The first 5 rows are patterns. Each new row is the sum of 2 different patterns, raised or lowered, with some noise. Before adding, each is slid sideways (what falls off one end comes back at the other) and multiplied by a number that may be negative. Names go in the order of the patterns.
Known rows, each followed by the names of its patterns:
[  0.4  17.5 -27.1   6.3  22.7   8.0  19.5  -6.9  21.6   9.0  -5.6  24.0
  24.8 -24.8  14.3  10.8  18.0 -19.3  15.6   6.7 -16.6 -13.6  24.4   3.7
 -20.8   5.9  17.8  25.5 -12.9  -6.5 -13.6 -10.8  16.6 -13.3] -> q_421
[-13.5 -25.2  10.9   2.2  16.1   7.7  26.2  -1.6 -15.7  -4.8 -13.4  -4.2
 -11.9  27.1  15.4 -21.6  21.9   7.1  -8.8   5.6 -17.7 -15.4  15.8  13.7
  -4.9  13.2  17.3  27.2  13.8   2.1 -20.0   6.6  20.7 -22.1] -> q_849
[ 14.0   2.2  -7.3 -18.1   5.9  19.3 -22.3   5.2  25.9   7.5 -22.1 -24.4
  -4.5  15.0  -4.6 -18.4 -15.3   0.0  25.2 -20.0  12.4 -21.7   0.3  -4.1
 -20.3  11.5   5.0  14.3 -23.2  -2.9   2.9 -23.5  -0.5 -10.9] -> q_932
[ 23.5  10.8 -25.3  26.1  -0.5  12.0  21.8 -15.1  -5.7 -23.6   7.6 -15.7
  10.8  14.8  10.6 -22.4   1.6  18.1  17.7  10.7  -0.7  26.3  22.0 -23.6
  15.1 -20.4 -20.4 -27.7 -17.1  23.1 -21.5 -14.2 -25.7 -12.2] -> q_200
[ 20.1 -12.1  15.9   9.9  -8.0  -2.3  17.4  -5.1 -15.3 -11.1 -19.5  21.1
  16.3   0.7 -26.3  -1.9 -13.8  24.7  19.7  -6.4  12.0  12.9 -25.2  23.2
  -9.5   2.8 -27.5  25.4  15.8 -17.7  11.4 -19.2  26.2   9.9] -> q_60

New rows, each followed by the names of its patterns:
[ 16.7   8.5  33.9  -1.8  25.2  40.7   2.1   2.5 -10.1  10.3 -18.7 -18.0
   9.5   2.8   3.6  -1.2   6.9  16.1  28.9 -13.2  16.5  31.9  12.8   9.9
 -10.0 -13.7  -4.1  -1.5 -10.2  23.8   1.9  -1.5  10.4  -1.1] -> q_421 q_200
[25.9 16.6 18.1 13.5 19.7 39.9 13.1 14.6 30.5 26.5 25.3 54.5  3.0 -7.3
 24.4 57.2 39.8 27.3 -7.0 -5.7 21.5 19.9  1.4 45.6 10.0 14.1 21.2 62.0
  1.8 18.5 35.6 23.5 43.4 -6.0] -> q_421 q_60
[ 11.6 -41.7   9.7  16.3   8.3 -34.0 -19.5  -7.2  -1.0 -13.8 -15.1 -25.5
 -18.8   3.9 -38.8  12.2 -19.6  -9.7 -28.7 -28.5  -8.8   9.2  11.3 -32.5
  -5.7   0.2 -44.9   3.0 -22.6  -0.7 -25.0  -0.9 -15.7 -16.1] -> q_932 q_60
[ 48.1 -15.5  40.8  14.5  19.0 -13.0   1.3  35.9  -5.3  20.1  -9.0  11.9
  58.8  15.2   2.2  65.3  28.6  47.5  40.9  23.5  24.3  -3.5  46.3  23.6
  17.6  47.4  40.3  12.0  10.5  51.5  44.5  23.2  12.4  67.1] -> q_421 q_200
[26.0 20.5 23.8 41.9 15.4  2.0 17.8 34.9 -0.2  6.1 42.3 26.6 -3.0 28.5
 43.3 46.7 27.2  4.5  2.1 15.6 51.4 14.5 32.2 14.4 -8.5 30.2 27.5 16.4
 51.4  0.9 41.6 25.3 38.9 17.8] -> q_421 q_60
[ 28.4  -4.3  23.7  44.6  41.3  26.6   2.8  33.2  31.2  28.0  22.9  -5.9
  12.6  34.3 -24.2  25.5  -2.7 -24.4  23.7  29.2  48.9   5.7  19.5   3.8
   8.0  10.7  34.2  -1.7   7.7  -9.9  13.7  13.6 -12.3   1.5] -> q_932 q_200
[ 12.0  19.3  15.1   1.9   4.4   8.8  11.5   4.5   1.4  14.7  30.9  -3.1
   3.2   3.6  -3.9 -14.2  -1.9   7.6 -16.0   4.1  -3.7  -3.9  23.4  19.7
   3.7  25.1   5.3   1.9  19.6   4.9 -10.6 -15.5  -3.2  -0.5] -> q_849 q_200
[  0.2 -18.9  10.1  -0.5   9.9  12.2 -42.5  -6.4  -9.6  -5.8  12.2 -28.4
 -26.0  -9.0 -42.8 -26.5 -10.7 -24.5  -5.0  -0.3  16.3 -39.6  14.8 -33.1
 -27.7 -44.5  25.1  -7.2 -43.7 -24.8 -39.4   6.4 -32.9 -23.7] -> q_200 q_60
[ 18.1  -4.6 -17.1  -4.7   2.7   4.3  -6.0   0.5  -8.1  11.4  -8.9 -21.7
  21.5  -9.3 -29.8 -13.9  -3.2  12.9 -13.6 -16.1   0.0  -6.0  -7.8   7.2
 -24.6   0.7 -21.3  16.8 -10.2  -6.4  13.3  -2.5 -20.0 -14.5] -> q_421 q_932
[ -7.3 -29.5 -14.7   5.8   8.6 -48.2 -22.1 -10.0 -43.8 -46.6 -29.3 -30.7
 -37.0   3.4 -13.0 -22.9  -7.3 -11.6  -4.8 -38.9  -9.5 -46.0 -26.1 -31.5
 -39.5   0.1   0.9  -1.3  -1.5 -13.1 -31.0 -26.2  -2.6 -23.8] -> q_421 q_849
[50.5  1.6 44.0 45.4 19.9 32.6 31.9 -3.8 42.9 29.1 26.6 -2.2 37.1 42.0
 -5.8 15.0 32.5 25.7  2.2 15.8 43.9 48.9 17.2  3.2  6.9 12.6 23.9  8.9
 15.3 47.2 -4.0 23.6 33.5 32.1] -> q_421 q_932
[ -3.1  23.3   3.8  -1.1  29.0  -7.5 -50.9  -6.5  31.9  -1.7 -13.9 -42.9
   8.4  13.4  22.0   0.5  -9.0  12.4 -33.3  11.8 -19.8  -6.5   1.7   7.5
   4.5 -39.6  36.7   3.1 -18.1  21.6 -21.1  -9.5  -6.2   4.7] -> q_849 q_932
[ -5.6 -13.5  -0.7  -5.8 -14.3 -13.6 -25.1 -25.3 -25.1 -10.4  -1.4 -11.9
 -15.2  -5.1  -7.4 -27.1 -13.9 -19.6 -14.2 -12.9 -17.7  -8.0 -12.6 -21.2
  -7.7   0.5  -4.8 -23.8 -21.1  -2.7 -17.5 -14.6 -28.2 -23.9] -> q_849 q_932
[  5.9 -17.3   2.9  15.8  15.3   7.9  -3.5  20.8 -12.6 -17.3  10.1   4.5
  12.1   8.1  -8.7  13.9  21.7   3.3  -1.6  -9.7   7.3 -10.2   2.0  -2.9
   5.0  22.8  -6.3  -9.5   7.9  22.7  19.2  -2.4  15.6  -2.8] -> q_849 q_932
[-56.0  -7.8 -43.0  -8.2 -33.0 -65.0 -10.6 -16.4 -10.6 -32.6 -41.8 -25.0
 -12.2 -45.5 -15.8  -4.2 -49.5 -30.4 -15.7  -3.7 -38.7  -2.9 -38.9 -55.8
 -40.1  10.7 -25.6 -37.3 -42.4 -28.9  -3.3 -50.7 -43.0 -23.4] -> q_421 q_60
[ -3.2  14.8  -2.5 -10.1 -24.3  14.0  -8.9   5.9  29.4  -1.9  -5.7 -16.9
 -12.3  18.5  26.2 -11.8 -12.0  26.1 -20.3 -12.7 -13.6  21.1   6.9  17.0
  -8.8  -8.0  20.7   0.0  12.0 -21.2  28.8 -21.0  26.9   1.4] -> q_932 q_60
[-2.5 35.1 35.1  2.6 22.2  3.0 22.9 36.1  2.6  4.0 -7.4 21.7 14.8 15.7
 32.3 12.6  0.7 16.4 18.7 33.1 25.7 20.4 24.3 28.8  1.4 15.7  1.5 -3.2
  4.0  5.7 29.6 -5.2  9.1  8.7] -> q_932 q_200
[-28.1  15.1  12.3  19.1  19.9  -0.4  -2.4  27.2  32.4  19.5   5.9   7.0
 -13.7  24.2  28.4  13.7  35.7 -19.5 -11.2   4.6  17.6   1.3  27.0   5.9
  17.6  15.8  21.9 -15.0   2.3  36.0  -3.3  10.4   3.8  -2.5] -> q_932 q_60
[-19.9 -26.9 -47.6 -13.0 -12.1  -1.5 -12.7 -36.6 -35.7 -24.2 -22.5 -30.5
 -43.6 -61.5 -23.1 -37.2 -13.8 -34.0 -13.7 -28.4 -53.9 -45.4 -26.2 -39.7
 -44.7 -18.5  -7.0 -52.8 -16.6 -14.9 -29.2 -38.7 -45.4 -28.8] -> q_421 q_849
[-57.1 -29.5 -44.5 -24.8  -2.3  -1.2 -45.1 -15.0 -29.3 -24.3 -11.5 -43.5
 -14.2 -34.2 -32.3 -24.1 -12.4 -17.7 -15.9 -53.8 -33.2  -4.0  -4.2 -19.7
 -17.4   5.2   8.1 -35.9 -12.8 -52.1 -36.2 -34.2 -51.3 -14.2] -> q_849 q_200
[-11.8  12.6 -28.3  19.0  29.7  22.8  -0.7 -17.1   6.1  19.6  37.6   3.1
  40.7   1.7 -36.5  23.3 -26.3 -28.6  -1.0 -35.4  33.4 -20.3  13.7 -44.5
 -23.0  40.7   5.1  -5.1   4.5  -6.0  -3.7  34.8 -26.6 -12.8] -> q_200 q_60
[  2.1 -15.4 -24.7  16.1  -5.9 -11.5   0.5   8.0   9.3 -11.5   0.4 -23.9
 -11.4  21.3 -11.8 -12.2  -0.7 -26.3   7.3  13.3  -3.5   5.3  -9.0  23.6
  -4.4  -2.0   5.6  17.1 -23.0  -0.7  11.0  12.9 -11.3  -0.9] -> q_421 q_932
[37.0 30.5 37.4 13.9 25.9 59.6 36.2 57.9 40.9 50.0 23.7 20.1 52.8 11.7
 42.2 46.6 31.8 62.4 50.9 30.3 19.8 41.0 27.7 30.5 13.5 18.9 45.0 52.7
 19.5 16.9 64.9 58.9 61.5 19.7] -> q_849 q_932
[  8.2   2.0  -6.3  12.1 -26.5   0.7   9.3  25.5  17.5   6.5  29.9 -19.9
  -1.1  12.4 -16.8   4.1  23.1  -3.7   5.1  32.5 -11.8 -27.1   1.8   8.0
   6.2 -17.0 -18.3   3.5  34.2   8.8 -13.4   5.0  30.0  15.7] -> q_849 q_932
[ 16.1   8.3  -7.3   2.2  17.0  12.4   6.3  36.4  15.8   8.3  -7.5  11.0
  45.8 -13.1   0.8  10.6   1.4  38.1  16.2   0.3  10.5  -0.9   5.2  12.0
  -6.2  12.1   4.0  40.8  12.6  -8.9  43.1  38.0  13.6  11.3] -> q_421 q_849
[-13.6 -28.4   4.2   5.3  28.2 -21.0  14.4  -5.5 -13.8 -22.5   7.3  -9.2
 -15.0 -21.7 -22.2  -9.2 -30.6 -13.9   9.2 -12.8   7.0  15.2  22.6   4.7
 -20.2  18.6  14.7  10.8   6.7 -24.3 -23.1  20.4 -33.0   3.3] -> q_932 q_200
[ 14.7  -7.6 -35.1   2.1   2.2 -13.3 -15.4 -31.1  14.7   8.7  -0.9  -3.5
 -18.3   0.7 -14.4 -36.1  11.3 -12.8 -16.3 -17.9 -35.2  11.6 -18.3  -1.6
  -5.6 -29.4 -37.4  13.7 -31.9 -14.4 -12.1  14.8 -11.9  -9.3] -> q_421 q_849
[-17.3  11.8  -2.1 -15.1 -37.0 -43.3  -4.5 -33.1 -18.8  13.8 -27.2 -19.8
 -15.9  16.3 -23.4 -22.4  -1.2 -11.2  12.2 -48.3 -13.9 -41.8 -16.8 -41.8
 -32.3   3.6 -25.6 -35.1 -25.4 -10.5   5.7   6.8 -46.3 -12.9] -> q_200 q_60
[-32.6  -9.5  20.5   2.3   9.4  -1.4  12.0  -6.5  14.6  38.0  30.4 -16.9
  22.2  45.4 -14.8   0.3 -30.6   4.0  -5.1   8.3  36.8 -22.7  10.6  -7.6
 -18.4  52.4  11.2 -32.7  18.5 -10.3  24.9   3.3 -11.2   9.6] -> q_421 q_200
[32.4 21.6 42.1 24.2 33.7 -2.2  9.1 38.9 13.4 14.9 19.2 26.8 30.7 19.1
  7.3 21.2 34.5 14.2  4.0  3.9 19.6 25.9 35.7  5.8 14.4 31.1 40.9 36.5
 17.7 28.5  4.2 13.3 -3.6 32.4] -> q_849 q_932
[41.4 19.1 19.7 -4.6 33.9 10.9 11.2 16.8 29.8 43.9 11.8  5.5 12.9 22.5
 40.7 22.7 10.0 25.8  1.2 40.1 39.9 35.9 21.6  5.1 41.5 20.3 10.9 52.8
 27.5  7.3 30.3 45.9 20.5 -3.0] -> q_421 q_60
[ -7.7 -36.4  -9.9   9.9 -17.7  -5.7 -18.2  11.3 -34.1 -26.7  18.1 -30.6
 -11.8 -14.9 -17.9   5.7   9.3 -30.6 -33.8   3.0 -26.4 -43.8 -40.1 -11.4
  -2.4   7.8 -26.7 -26.4  16.4   7.2   6.5 -36.6  -4.5 -34.5] -> q_849 q_932
[ 14.4 -18.4 -33.8 -36.7  -1.3   9.8 -12.9   5.0 -35.9  -1.8 -12.5 -35.4
  17.0 -12.1 -17.1 -32.7 -24.7  -4.1 -40.7 -18.0 -13.6 -17.1 -24.1   2.5
 -30.7 -12.4  -9.4 -10.7 -17.2   2.3   4.9 -14.0 -41.9 -17.4] -> q_421 q_932
[ 25.9  34.2  43.0   8.9  -7.9  17.9  29.7 -17.1   1.3  13.4   1.3  34.5
  24.9  23.4  14.9  27.1  -3.7  17.8   3.5  18.8   9.2 -11.1   4.5  -7.6
   9.7  -3.7 -17.9  18.1  16.7  21.6  24.0  24.9  36.5 -11.4] -> q_421 q_200
[-37.3 -14.4 -11.0   4.9 -23.9 -23.0  11.0 -34.3  23.6 -46.3 -13.8 -38.3
 -11.1   1.6 -42.3  12.3 -32.1   4.4 -22.3  11.0  -6.8 -19.3  -0.5   3.6
  -7.9 -18.2 -43.0 -33.3  -8.5 -37.3  -9.3 -13.3 -13.0 -15.3] -> q_932 q_60
[ 27.1  21.2   9.9  23.9 -13.9  10.0  19.3   0.9  -8.7 -14.2  29.0  18.0
  11.6  14.8  42.8   5.4 -11.9  -7.9   3.0   7.8   3.9  39.5  15.7  -2.7
  28.5   5.7  15.9  12.0 -18.2  -9.3  12.6  24.5  -6.2  18.0] -> q_421 q_849
[-52.2 -31.0 -11.0 -26.5   7.0 -40.0 -56.2   2.2 -35.1 -27.9  15.5 -52.6
 -15.9 -40.3   9.1 -55.0 -29.1   4.0 -26.2 -17.7 -44.9 -20.5 -30.8  -2.3
 -37.0 -16.1  -0.7 -35.4 -27.3 -28.0 -19.6 -28.0 -13.4 -28.1] -> q_200 q_60
[-25.8  11.8 -19.8  11.0  -2.9  18.6   4.0 -39.1  18.4  -4.1  -0.6  -5.5
 -41.6 -16.9   0.1 -39.1  -8.4 -34.4 -41.1  12.9 -12.9   3.4 -26.8   8.5
 -28.3 -29.7 -14.7  13.8 -24.3 -30.0 -17.2 -23.6 -19.3 -45.4] -> q_421 q_200
[-27.9 -31.7 -32.7  -9.9 -36.3 -39.9 -36.7 -33.9 -16.2 -57.7 -27.7 -41.9
   2.8 -34.7 -55.1 -37.3 -59.1  -1.6 -40.9 -19.6 -30.1 -46.4 -21.1 -23.6
 -31.6  -6.6 -43.1 -29.3 -36.6 -53.2   0.6  -2.9 -54.3 -42.8] -> q_421 q_60
[ 27.3   4.5   1.8 -16.1   6.3   4.6   6.8   4.9  14.8  -2.9   2.0  11.1
   0.5  24.8   1.5  12.0  18.9   0.5  20.5   8.4 -11.7  13.0  17.6   8.9
 -17.3  22.4   3.8 -20.0  -7.1  28.1  16.3  -5.8  -2.7  14.3] -> q_421 q_932
[ 14.5 -11.6  -0.8  35.7  15.4  41.2  37.9  15.1  17.6  -3.3  -5.0  -6.6
  24.6  41.6  24.1  13.6  32.5  30.0  -9.9  16.1   4.1  16.4  23.8   6.5
  28.8  18.5   5.0  30.6  47.4  38.4   0.1   4.3  37.7  10.4] -> q_849 q_932
[-29.7  -3.1  12.5 -29.4   6.4   9.2 -30.7  -4.6 -20.6   2.6 -29.0  20.8
   3.0  -9.7  16.6 -47.0  24.7 -15.0  -6.7 -43.9  -7.3  14.7 -36.4 -24.2
 -13.1 -26.6 -12.5 -15.3 -50.1  26.4   2.4  -4.0 -24.3 -23.1] -> q_200 q_60
[-11.1  21.7 -31.0 -34.7  -3.8 -35.4 -12.6 -20.1 -30.3  26.3  -5.0  -1.9
  -1.8  18.8  -4.4 -39.5 -11.9  -6.3  13.6  18.6 -32.8 -32.9  31.7 -16.8
  13.7 -25.5 -26.8  -7.0  -7.1 -10.6 -11.5  18.8 -13.1  -8.2] -> q_849 q_200
[ 15.3 -11.7 -21.8   2.9 -16.6  -5.3 -26.5  -1.8  -0.9  -9.0  -8.0 -21.5
  -1.2 -12.4 -38.5 -25.4   9.5  10.1 -10.6 -17.7  -0.1  12.1   5.8 -10.6
 -36.3   4.8 -10.8  -7.6 -20.1 -19.4   6.4 -19.4  -8.2 -17.9] -> q_849 q_932
[ 28.4 -16.8   7.0  29.1  20.6 -21.8 -21.0  27.8  16.8  25.8  15.8  20.5
  27.2  18.4  13.7  33.9  14.8  22.9  -4.1 -10.4  42.2   2.5  27.5 -12.3
  -3.5  26.8   1.0  31.2   0.7  36.8   7.5  -0.4  -8.3  35.5] -> q_932 q_200
[61.9 47.1 19.6 15.7 37.9 22.5 21.5  6.4  5.1 15.2 42.4 46.3 18.5 50.3
  9.4 30.0 24.6 26.8 11.1 24.1 50.8 30.9  4.2 51.7 26.5  4.4 21.2 -3.1
 26.0 45.5 34.3  2.8 31.8 27.0] -> q_849 q_60
[36.9 58.4 27.5 19.2 14.3 40.4 50.9 25.5 54.9 24.0 30.0 32.8 26.2 53.2
 45.4 49.9 29.7 43.6 28.0 21.3 28.1 19.0 36.8 31.9 40.3 12.0 35.0 41.5
 13.3 51.9 63.9 31.4 28.4 15.5] -> q_932 q_200
[-22.5 -10.5 -36.0  -7.2  -8.9  -8.5   1.4 -39.4 -33.0 -24.8   9.8 -16.6
 -10.7 -26.0 -34.5 -11.1 -33.1 -28.3   1.9 -29.2 -13.6 -29.9  10.2 -38.6
 -40.1 -10.2 -16.9   4.3 -35.1 -31.5 -32.6  -4.3 -24.1 -26.3] -> q_932 q_60
[ -7.1  14.6   0.8 -33.3  -7.3  -5.5   6.8 -16.7 -42.5 -35.8  12.5 -41.8
 -18.5 -37.7 -37.2   4.8 -21.8   7.1 -14.6  -0.4 -39.6 -44.8 -32.2   9.5
 -21.5 -47.0 -41.1 -28.2  -5.0 -54.4 -33.0  -3.7 -32.4  -1.3] -> q_932 q_200
[  2.9   6.0 -21.4 -24.8 -18.5 -10.4   6.4 -12.8  -8.1   8.5 -42.3 -10.9
  16.4 -11.8   1.3 -11.4   5.2   4.5  -5.5   2.0   4.2 -24.4  -3.8  -8.4
  -7.2 -28.5   2.0   3.8 -24.8 -27.4  18.5  -0.2 -13.8  -8.9] -> q_421 q_849
[37.9 22.6 29.6 63.5 15.9 13.2 24.5 58.2 13.6 55.5 44.9 68.9 14.9 24.7
 32.0  5.4 16.6 35.2 58.0 29.0 13.8 64.3 56.7 11.2 29.4  3.1  4.5 58.2
 34.4 24.8 55.0 27.6 61.0 60.4] -> q_421 q_849
[-32.6 -31.4 -19.1  -9.0  -8.5 -24.3  -4.2 -24.4 -21.1 -30.3 -12.7 -17.4
 -18.0 -29.9 -33.1 -11.5 -34.2 -42.0 -13.9 -16.8  -0.8 -10.4 -16.8 -10.3
 -22.1  -5.5 -14.5 -22.8  -5.8 -38.3 -13.5 -12.1 -32.4  -9.8] -> q_932 q_200
[ 12.9   7.0  -2.0   3.1   9.2 -31.6  10.5  -9.7   3.3 -29.0   5.9  14.9
 -21.0  -6.7 -24.5  23.8  10.5  11.5 -23.2   9.0   9.2  -6.7  -8.4  -3.4
  -2.6 -22.8  -5.1 -22.1  13.2  14.3 -10.3 -27.2 -14.0  -6.0] -> q_932 q_60
[-14.6  -6.7  -2.4 -37.0 -21.9 -14.1 -37.0 -22.3 -29.3 -48.5 -17.1  -2.9
 -17.3 -50.4  -0.1 -10.5 -16.0 -39.0 -12.8 -34.4 -41.3 -39.3 -12.3   2.2
 -28.0 -17.5 -28.1 -22.9 -34.0 -42.0  -9.5 -29.6 -43.4 -13.9] -> q_421 q_849
[ 27.6  13.9  23.4  22.7   1.6   7.4  35.1 -16.7  16.8  42.5  -4.1  38.0
  54.5  10.2 -11.0   6.7   2.1  12.2  -9.4  -8.8   5.3  38.3  32.3 -17.1
  49.5  15.8  43.7   4.1   0.8  11.0  14.7   5.4   1.8  33.3] -> q_849 q_932
[-13.2 -34.4 -44.6 -22.5 -21.0 -38.0 -30.4 -52.9 -38.5 -12.1 -34.8 -34.2
 -11.1 -15.6 -23.8 -35.7 -33.1 -38.5 -31.0 -27.6 -54.8 -40.7 -36.2 -33.4
 -24.1 -34.3 -26.7 -16.2 -41.9 -37.4 -33.9 -34.1 -47.5 -41.9] -> q_849 q_932
[ 19.6  14.0   4.2 -24.0  14.1  13.7  39.9  30.6  12.8  -5.4  26.2  39.3
  28.7   4.7  24.6  30.0  47.8 -11.0  28.7   6.3 -13.1 -15.8 -12.8  50.6
  -5.6  -4.2   5.0   1.8  41.8  12.9 -11.2  41.0  24.6  18.8] -> q_932 q_200
[ 20.6  12.8  30.3   7.9  21.1  41.8  23.5  32.7   3.0  21.3 -12.9  -1.7
  15.1  11.8  51.8  41.6  55.1  39.4  15.7  13.6  18.2  62.4  12.0  -3.1
  22.6  37.1  18.5  37.8  -1.0  -8.2  38.2  13.5  21.7 -10.2] -> q_849 q_200
[ 54.1  25.1  61.9  12.1  -4.9  -2.7  54.8 -10.6  15.2  21.4   6.9  22.7
  33.3  54.3  27.3  52.2  -3.5  -1.7  14.4  65.1  24.8  19.5 -10.6  -1.3
  28.7  -9.6  -7.0  63.7  -8.7  48.0  38.8  70.4  16.4  -8.2] -> q_200 q_60
[-28.7 -17.4 -48.4 -38.7  -5.1 -40.8 -33.8 -43.8  -8.6 -38.4 -27.9 -14.3
 -42.9 -13.2 -41.7 -45.1 -24.5 -26.6 -47.9 -37.8 -35.8 -23.7 -49.9 -31.1
 -17.1 -34.6 -31.4 -26.5 -44.0 -35.5 -25.2 -17.5 -29.8 -44.2] -> q_421 q_60
[-49.4 -23.0  -4.2 -38.0 -25.0  -4.7  14.2 -31.4 -32.3  13.5  -7.3 -23.4
 -33.9 -40.5 -14.8 -11.4 -54.7 -34.1 -29.5 -14.5 -26.9  -8.5 -25.8 -27.6
 -15.8 -45.3 -22.0 -25.3   4.0 -40.7 -35.3 -32.8 -48.7 -21.6] -> q_932 q_200
[ -7.1  24.1   2.0 -11.5   1.0  20.4   4.5   2.8   2.8  25.5  26.7   9.3
  -6.4  -8.8   9.4  16.8   5.7  -4.2  17.1 -20.3  17.0  17.2   7.8  23.1
   3.2  17.6  14.2   8.7  30.7  32.8 -19.3  10.9  16.6  32.5] -> q_421 q_60
